The rows of each matrix lie in a flat space through zero, up to rounding. After each matrix: how many dimensions does the smallest such space have?

[[ -18   17    2   13   -2   18   -7   16   15    2  -15   17   -3  -11
   -23   -8  -13  -19]
 [  17  -19   -3   -5  -17   12  -20   12   -1   54  -25   24    9    3
    -2  -19   91  -34]
 [   2   -3  -31   31    4   16  -31    7    2   33    4   10   -7   20
    16   15  -25   -7]
 [  13   -5   31  -12  -47  -22    8  -10  -30   40  -22  -15   34  -16
   -52   19   60  -26]
 [  -2  -17    4  -47   -1   -7   17  -27  -20  -30   22  -14    6  -36
    52   20  -58   26]
 [  18   12   16  -22   -7  -24   18   -8  -41  -45   15  -11  -37    2
    22  -15  -46  -11]
 [  -7  -20  -31    8   17   18   15   24  -15   -2    8   47   -6  -34
    23    4   36  -30]
 [  16   12    7  -10  -27   -8   24  -77   29   12   28  -13  -45   11
    38  -37   14  -18]
 [  15   -1    2  -30  -20  -41  -15   29 -104  -18  -42  -19  -15   18
    30   40    0  -23]
 [   2   54   33   40  -30  -45   -2   12  -18  -28  -59  -41   -2   61
   -53    8   15    9]
 [ -15  -25    4  -22   22   15    8   28  -42  -59  -47    9   11  -26
    14   37  -38  -14]
 [  17   24   10  -15  -14  -11   47  -13  -19  -41    9  -24  -26   12
     0    7  -23  -14]
 [  -3    9   -7   34    6  -37   -6  -45  -15   -2   11  -26  -53   46
     5    3   -7  -18]
 [ -11    3   20  -16  -36    2  -34   11   18   61  -26   12   46  -30
   -22  -16   55    7]
 [ -23   -2   16  -52   52   22   23   38   30  -53   14    0    5  -22
   -33  -26  -10   22]
 [  -8  -19   15   19   20  -15    4  -37   40    8   37    7    3  -16
   -26  -39   32   17]
 [ -13   91  -25   60  -58  -46   36   14    0   15  -38  -23   -7   55
   -10   32  110   11]
 [ -19  -34   -7  -26   26  -11  -30  -18  -23    9  -14  -14  -18    7
    22   17   11  -13]]

12

[[-53  17  14 -24  63 -23 -20 -49  41 -50  -8  19  -6   8   9 -18 -43  17]
 [ 17  19  13   2  -8 -16 -19 -11 -96  35 -31  95  47  64 -20  -6  10 -61]
 [ 14  13 -28 -35  29   2  26 -25  -8 -17  21  17  -8 -18  34 -19   4 -27]
 [-24   2 -35 -66 -14  11  24  -9  32 -30  20  -5   7 -12  37 -45 -12 -17]
 [ 63  -8  29 -14 -21  -7  11 -34   1   9   6  -5 -16 -14  44  -2  23  21]
 [-23 -16   2  11  -7 -15   1  54   8 -15  -4  -9 -50 -31  18 -31  17  33]
 [-20 -19  26  24  11   1  13  15  17  12  29  -9 -75  -9 -13  -1  36  57]
 [-49 -11 -25  -9 -34  54  15  12 -52  46  24  -5  -4  21 -35 -17  67  25]
 [ 41 -96  -8  32   1   8  17 -52  11 -80  -1 -59  14 -70  31  22 -26 -24]
 [-50  35 -17 -30   9 -15  12  46 -80  20  36  22 -17  26 -17 -29  28  30]
 [ -8 -31  21  20   6  -4  29  24  -1  36 -66  12 -25  23  30  17  52  12]
 [ 19  95  17  -5  -5  -9  -9  -5 -59  22  12  20  -8  18  19  17 -43  -9]
 [ -6  47  -8   7 -16 -50 -75  -4  14 -17 -25  -8 -25 -12  12   4 -38  16]
 [  8  64 -18 -12 -14 -31  -9  21 -70  26  23  18 -12  -8  -5  27  21  25]
 [  9 -20  34  37  44  18 -13 -35  31 -17  30  19  12  -5 -58   8 -17  -2]
 [-18  -6 -19 -45  -2 -31  -1 -17  22 -29  17  17   4  27   8 -20 -33 -32]
 [-43  10   4 -12  23  17  36  67 -26  28  52 -43 -38  21 -17 -33  23  61]
 [ 17 -61 -27 -17  21  33  57  25 -24  30  12  -9  16  25  -2 -32  61 -29]]

14

[[ -40   18    4   49   22   43    1  -14  -23  -19   19   18   24    9
    17   24    2   23]
 [  18   -8  -15  -38   -5  -10   -8    3   -4   -7   -8  -18  -10    0
   -20   -4  -15   -2]
 [   4  -15  -40  -35  -12  -12  -21  -18  -32  -31   20  -34   20   11
    -8   -5  -56   -5]
 [  49  -38  -35 -116  -42  -81  -24  -16   -9  -35    6  -78  -15  -25
   -47  -46  -26  -24]
 [  22   -5  -12  -42  -50  -75  -17  -21   27  -27   25  -39   21  -22
   -16   -9  -19    4]
 [  43  -10  -12  -81  -75 -117  -22  -25   47  -39   26  -62   15  -41
   -37  -19  -12    6]
 [   1   -8  -21  -24  -17  -22  -14  -18  -14  -27   21  -27   19   -2
    -6   -6  -29    0]
 [ -14    3  -18  -16  -21  -25  -18  -35  -15  -54   39  -33   34  -11
    -9    5  -21   20]
 [ -23   -4  -32   -9   27   47  -14  -15  -61  -37   13  -15   11   19
    -7   10  -35   10]
 [ -19   -7  -31  -35  -27  -39  -27  -54  -37  -81   58  -59   45  -18
   -13   -9  -30   16]
 [  19   -8   20    6   25   26   21   39   13   58  -47   30  -47    8
     4  -14   31  -26]
 [  18  -18  -34  -78  -39  -62  -27  -33  -15  -59   30  -67   16  -21
   -34  -20  -31    3]
 [  24  -10   20  -15   21   15   19   34   11   45  -47   16  -53   -3
   -10  -19   40  -23]
 [   9    0   11  -25  -22  -41   -2  -11   19  -18    8  -21   -3  -28
   -17  -11   27    7]
 [  17  -20   -8  -47  -16  -37   -6   -9   -7  -13    4  -34  -10  -17
   -16  -31    4  -17]
 [  24   -4   -5  -46   -9  -19   -6    5   10   -9  -14  -20  -19  -11
   -31   -3    3    5]
 [   2  -15  -56  -26  -19  -12  -29  -21  -35  -30   31  -31   40   27
     4    3  -93   -7]
 [  23   -2   -5  -24    4    6    0   20   10   16  -26    3  -23    7
   -17    5   -7   -1]]

5

[[ 14  12  34  39  33  37   6 -45   3   6 -19 -30  96 -28 -11 -23  -4 -67]
 [ 12 -31  18  18  45  21  40 -19   1 -41  -3   9  72 -11  -1 -43  38 -17]
 [ 34  18  13  13  39 -34   7  -6 -25  14  27  12  -3  13  29   9  -9  10]
 [ 39  18  13  97  18 -15 -18 -56 -15  11   6 -27  55 -40  20  31 -16 -75]
 [ 33  45  39  18  16   4 -29   0 -13 -29 -26 -14  27  -5  14  10 -10  -3]
 [ 37  21 -34 -15   4   0   5  45  10  24   7  32 -60  36  47  48  22  -1]
 [  6  40   7 -18 -29   5 -38  31   5   9 -19 -15 -33  28   6  34 -20  12]
 [-45 -19  -6 -56   0  45  31  -4  23  54  -1  -8  23  11 -39 -45  -5 -14]
 [  3   1 -25 -15 -13  10   5  23  16  30   5   8 -30  27  12  23   8 -10]
 [  6 -41  14  11 -29  24   9  54  30 -45  -5 -28  40 108   4  11  43   7]
 [-19  -3  27   6 -26   7 -19  -1   5  -5  -9 -41  33  28 -25  -5 -18   1]
 [-30   9  12 -27 -14  32 -15  -8   8 -28 -41  -6  12 -47 -34 -30  -5   6]
 [ 96  72  -3  55  27 -60 -33  23 -30  40  33  12 -57  45  90 101 -20 -13]
 [-28 -11  13 -40  -5  36  28  11  27 108  28 -47  45 104 -26 -15 -26 -30]
 [-11  -1  29  20  14  47   6 -39  12   4 -25 -34  90 -26 -30 -35  -4 -56]
 [-23 -43   9  31  10  48  34 -45  23  11  -5 -30 101 -15 -35 -44  15 -69]
 [ -4  38  -9 -16 -10  22 -20  -5   8  43 -18  -5 -20 -26  -4  15 -23 -27]
 [-67 -17  10 -75  -3  -1  12 -14 -10   7   1   6 -13 -30 -56 -69 -27  60]]

7

[[  0  10  18   3  12 -31  16 -15 -22  17  38  36 -35  53  -6   3  28 -47]
 [ 10  33 -30  28  28  50 -17  18  43 -11  38  -7  -2  25   7 -60  10  19]
 [ 18 -30  -9  -9  22 -22   3 -32 -54 -35 -31  29 -44   7 -30 -53  59  71]
 [  3  28  -9  80  31  34 -30  20  38 -16  23  17  38  57  34 -20 -55  13]
 [ 12  28  22  31 -25  20 -36   8  38 -48 -22 -22  16 -12 -31  -7  -8  -2]
 [-31  50 -22  34  20 -30 -64   9 -16  66  14  -8  26   3  34 102 -48  29]
 [ 16 -17   3 -30 -36 -64 -73 -35 -75  56  22  12   3   1  28 -27 -36  -2]
 [-15  18 -32  20   8   9 -35  25  35  41 -13  36 -25 -14  37  49 -28   6]
 [-22  43 -54  38  38 -16 -75  35  69 -13  15 -32 -17  -6  64 -11 -16 109]
 [ 17 -11 -35 -16 -48  66  56  41 -13  24 -35  -5   4  32  -7  -2  18 -58]
 [ 38  38 -31  23 -22  14  22 -13  15 -35  54   4 -44  52  38  -3  13 -12]
 [ 36  -7  29  17 -22  -8  12  36 -32  -5   4  27 -28  42  -3  33  53  20]
 [-35  -2 -44  38  16  26   3 -25 -17   4 -44 -28  12  -8 -67 -26  -1 -19]
 [ 53  25   7  57 -12   3   1 -14  -6  32  52  42  -8 -41  31  67  -2  17]
 [ -6   7 -30  34 -31  34  28  37  64  -7  38  -3 -67  31  34   3  17   2]
 [  3 -60 -53 -20  -7 102 -27  49 -11  -2  -3  33 -26  67   3 -21 -39 -33]
 [ 28  10  59 -55  -8 -48 -36 -28 -16  18  13  53  -1  -2  17 -39  -4 -18]
 [-47  19  71  13  -2  29  -2   6 109 -58 -12  20 -19  17   2 -33 -18  88]]

15

[[ 13  -2   3 -10   7   8   0  27   7  -1   8   8  11   0   1   9 -25  -2]
 [ -2 -31   9  -3 -15  -2   5   0   6 -27   2 -10  11 -17  29   7  -2  15]
 [  3   9 -26 -17  10  -5  14  -3  21   8  -4   3  16 -20  -9  -8   0   9]
 [-10  -3 -17  -2  -4   3  16  14 -31  -2  -2  -7   6  16  17  -2 -23   5]
 [  7 -15  10  -4   5   1 -15 -13  12 -15 -11  -1  -4  -2  -1 -13  11  -6]
 [  8  -2  -5   3   1  -7  19   7   4 -10  12 -13  12  16   9   3 -23  -2]
 [  0   5  14  16 -15  19 -47  -8  -7  -5  13  -2   6 -14 -16  -7  36  18]
 [ 27   0  -3  14 -13   7  -8 -18  -7 -23  17 -11   8  -6 -13 -10  -3  15]
 [  7   6  21 -31  12   4  -7  -7  17  11  -6   3  -7  -7   1  35   9 -24]
 [ -1 -27   8  -2 -15 -10  -5 -23  11 -72   6   1   3  12   1 -24  -7  11]
 [  8   2  -4  -2 -11  12  13  17  -6   6   4 -21  13 -10  14   6   9  -4]
 [  8 -10   3  -7  -1 -13  -2 -11   3   1 -21 -13  13 -10   7  -3  -8   4]
 [ 11  11  16   6  -4  12   6   8  -7   3  13  13 -28   3 -11  14   6 -21]
 [  0 -17 -20  16  -2  16 -14  -6  -7  12 -10 -10   3  29  32   1   2  42]
 [  1  29  -9  17  -1   9 -16 -13   1   1  14   7 -11  32 -27 -10  19   7]
 [  9   7  -8  -2 -13   3  -7 -10  35 -24   6  -3  14   1 -10 -13  26  21]
 [-25  -2   0 -23  11 -23  36  -3   9  -7   9  -8   6   2  19  26 -20 -19]
 [ -2  15   9   5  -6  -2  18  15 -24  11  -4   4 -21  42   7  21 -19 -16]]

13

[[ 29 -29 -12  -6  -2 -18 -32  13   9 -22  -3  19  16  -3   8  13  24  22]
 [-29  -2  13  -6  -2 -13  19  10 -22 -11  15   6  -9  11 -23 -31   7  -9]
 [-12  13  12 -10   8  -6   2  -2 -17   6   7  -1  -3  -2  13 -25  -4  -4]
 [ -6  -6 -10  -1   6   3   7   0  -5  -3 -14  -5 -11  -5 -20 -21   7   0]
 [ -2  -2   8   6  19 -37  18  13   3 -29   7  32  -3   0 -20 -17  24  10]
 [-18 -13  -6   3 -37  61  -7  -7 -14   0  23 -38   3  29  -3 -18 -13  11]
 [-32  19   2   7  18  -7  44   1  -4  -1   1  26 -22  -3 -40 -79  11 -13]
 [ 13  10  -2   0  13  -7   1   3  13   6  -2  15   8  -7  13 -24   1   0]
 [  9 -22 -17  -5   3 -14  -4  13   6  -8 -19  12   0  -8 -24  -8  16  -4]
 [-22 -11   6  -3 -29   0  -1   6  -8   1  17  13  -2  13 -20  15   1 -17]
 [ -3  15   7 -14   7  23   1  -2 -19  17   8 -41  10   7  34 -45 -24  -2]
 [ 19   6  -1  -5  32 -38  26  15  12  13 -41 -27   4 -18  -5  42 -18 -34]
 [ 16  -9  -3 -11  -3   3 -22   8   0  -2  10   4  20   4  25 -24   3  10]
 [ -3  11  -2  -5   0  29  -3  -7  -8  13   7 -18   4   4  19 -44 -11   5]
 [  8 -23  13 -20 -20  -3 -40  13 -24 -20  34  -5  25  19  36   2   7  24]
 [ 13 -31 -25 -21 -17 -18 -79 -24  -8  15 -45  42 -24 -44   2  81  31   6]
 [ 24   7  -4   7  24 -13  11   1  16   1 -24 -18   3 -11   7  31  -9  -1]
 [ 22  -9  -4   0  10  11 -13   0  -4 -17  -2 -34  10   5  24   6  -1  30]]

8

[[ 35  23  23 -12   5 -13  15 -59 -24 -25  29   9 -42  -3  11 -10   5 -29]
 [ 23  29  32  -1  17  -8 -15 -29 -21 -11  24  -3 -42  -7   4 -32  23 -34]
 [ 23  32  35   1  20  -7 -20 -26 -22 -10  25  -5 -45  -8   3 -37  27 -37]
 [-12  -1   1   8   5   5 -18  26   6  12  -8  -8   7  -2  -5 -10   9   3]
 [  5  17  20   5  15  -1 -23   2  -9   2   9  -8 -21  -6  -2 -27  21 -19]
 [-13  -8  -7   5  -1   5  -7  23   9  10 -10  -4  15   1  -4   2  -1  10]
 [ 15 -15 -20 -18 -23  -7  52 -45  -2 -21   4  21   8   9  10  42 -34  14]
 [-59 -29 -26  26   2  23 -45 109  37  48 -46 -22  60   0 -21  -3   7  39]
 [-24 -21 -22   6  -9   9  -2  37  18  16 -21  -3  34   4  -6  16 -10  25]
 [-25 -11 -10  12   2  10 -21  48  16  21 -19 -10  25  -1  -9  -3   5  16]
 [ 29  24  25  -8   9 -10   4 -46 -21 -19  26   4 -39  -4   8 -17  11 -29]
 [  9  -3  -5  -8  -8  -4  21 -22  -3 -10   4   9  -1   3   5  15 -12   2]
 [-42 -42 -45   7 -21  15   8  60  34  25 -39  -1  65   9 -10  38 -26  50]
 [ -3  -7  -8  -2  -6   1   9   0   4  -1  -4   3   9   3   1  11  -8   8]
 [ 11   4   3  -5  -2  -4  10 -21  -6  -9   8   5 -10   1   4   3  -3  -6]
 [-10 -32 -37 -10 -27   2  42  -3  16  -3 -17  15  38  11   3  50 -38  35]
 [  5  23  27   9  21  -1 -34   7 -10   5  11 -12 -26  -8  -3 -38  29 -25]
 [-29 -34 -37   3 -19  10  14  39  25  16 -29   2  50   8  -6  35 -25  40]]

2

[[-32  -1  -2  26  22  15 -17   7 -11 -12  29  23 -33   3 -16  16  26 -13]
 [ -1  30  11   4  33   6 -31  -5  22 -25  27   1   9   0 -36  29  16 -28]
 [ -2  11 -20  -7  23  35 -23  34  17  -1  -7 -11  16 -12   2  -4  34  -6]
 [ 26   4  -7   7  20  38 -12  21 -11   7  20 -21 -12 -48  39 -25   6 -38]
 [ 22  33  23  20   9  28  11   8 -47 -14 -22 -19   0 -28  -3  -8  10  12]
 [ 15   6  35  38  28  15 -34  31  -3  -5  19 -16 -34  -2  28   9  26 -16]
 [-17 -31 -23 -12  11 -34 -86   5  49 -24  30  31  -1  51 -30  -2  -5 -26]
 [  7  -5  34  21   8  31   5 -11 -24  26  24  24 -13   0 -10   9 -19 -15]
 [-11  22  17 -11 -47  -3  49 -24 -44 -18   0 -15  10  22 -12  -4 -34  16]
 [-12 -25  -1   7 -14  -5 -24  26 -18   7 -19  14 -19  -7   6  -6  -7  16]
 [ 29  27  -7  20 -22  19  30  24   0 -19 -18 -19  47  -4 -27   1  23  36]
 [ 23   1 -11 -21 -19 -16  31  24 -15  14 -19 -36 -36 -10 -14  16   8 -14]
 [-33   9  16 -12   0 -34  -1 -13  10 -19  47 -36 -19 -25  46  14 -18 -14]
 [  3   0 -12 -48 -28  -2  51   0  22  -7  -4 -10 -25   2   0 -16   0   4]
 [-16 -36   2  39  -3  28 -30 -10 -12   6 -27 -14  46   0   4  32  -8  13]
 [ 16  29  -4 -25  -8   9  -2   9  -4  -6   1  16  14 -16  32 -16  18  -2]
 [ 26  16  34   6  10  26  -5 -19 -34  -7  23   8 -18   0  -8  18  10 -22]
 [-13 -28  -6 -38  12 -16 -26 -15  16  16  36 -14 -14   4  13  -2 -22 -20]]

16

[[-50  24  48 -19  58  27   2  14 -16 -40   7 -38 -26  45  18  50  30  21]
 [ 24  -6 -23   2 -17 -21   4  -6   6  40   1   8  12 -16 -17 -37 -17 -17]
 [ 48 -23 -46  18 -56 -26  -2 -14  16  37  -7  37  25 -43 -17 -48 -29 -20]
 [-19   2  18   3   7  22  -7   4  -3 -46  -4   1  -9   9  19  38  15  18]
 [ 58 -17 -56   7 -46 -48   9 -15  14  89   2  23  29 -40 -38 -85 -39 -38]
 [ 27 -21 -26  22 -48   0 -11  -9  12 -15 -12  38  15 -33   5  -5 -12   0]
 [  2   4  -2  -7   9 -11   6   0  -2  26   5 -10   1   4 -10 -17  -4  -9]
 [ 14  -6 -14   4 -15  -9   0  -4   4  14  -1  10   7 -12  -6 -16  -9  -7]
 [-16   6  16  -3  14  12  -2   4  -4 -22   0  -8  -8  12  10  22  11  10]
 [-40  40  37 -46  89 -15  26  14 -22  62  26 -75 -23  59 -22 -17  14 -13]
 [  7   1  -7  -4   2 -12   5  -1   0  26   4  -5   3  -1 -11 -20  -6  -9]
 [-38   8  37   1  23  38 -10  10  -8 -75  -5  -8 -19  23  31  66  28  30]
 [-26  12  25  -9  29  15   1   7  -8 -23   3 -19 -13  22  10  27  16  11]
 [ 45 -16 -43   9 -40 -33   4 -12  12  59  -1  23  22 -34 -25 -59 -29 -26]
 [ 18 -17 -17  19 -38   5 -10  -6  10 -22 -11  31  10 -25   8   4  -7   4]
 [ 50 -37 -48  38 -85  -5 -17 -16  22 -17 -20  66  27 -59   4 -15 -24  -3]
 [ 30 -17 -29  15 -39 -12  -4  -9  11  14  -6  28  16 -29  -7 -24 -17  -9]
 [ 21 -17 -20  18 -38   0  -9  -7  10 -13  -9  30  11 -26   4  -3  -9   1]]

2
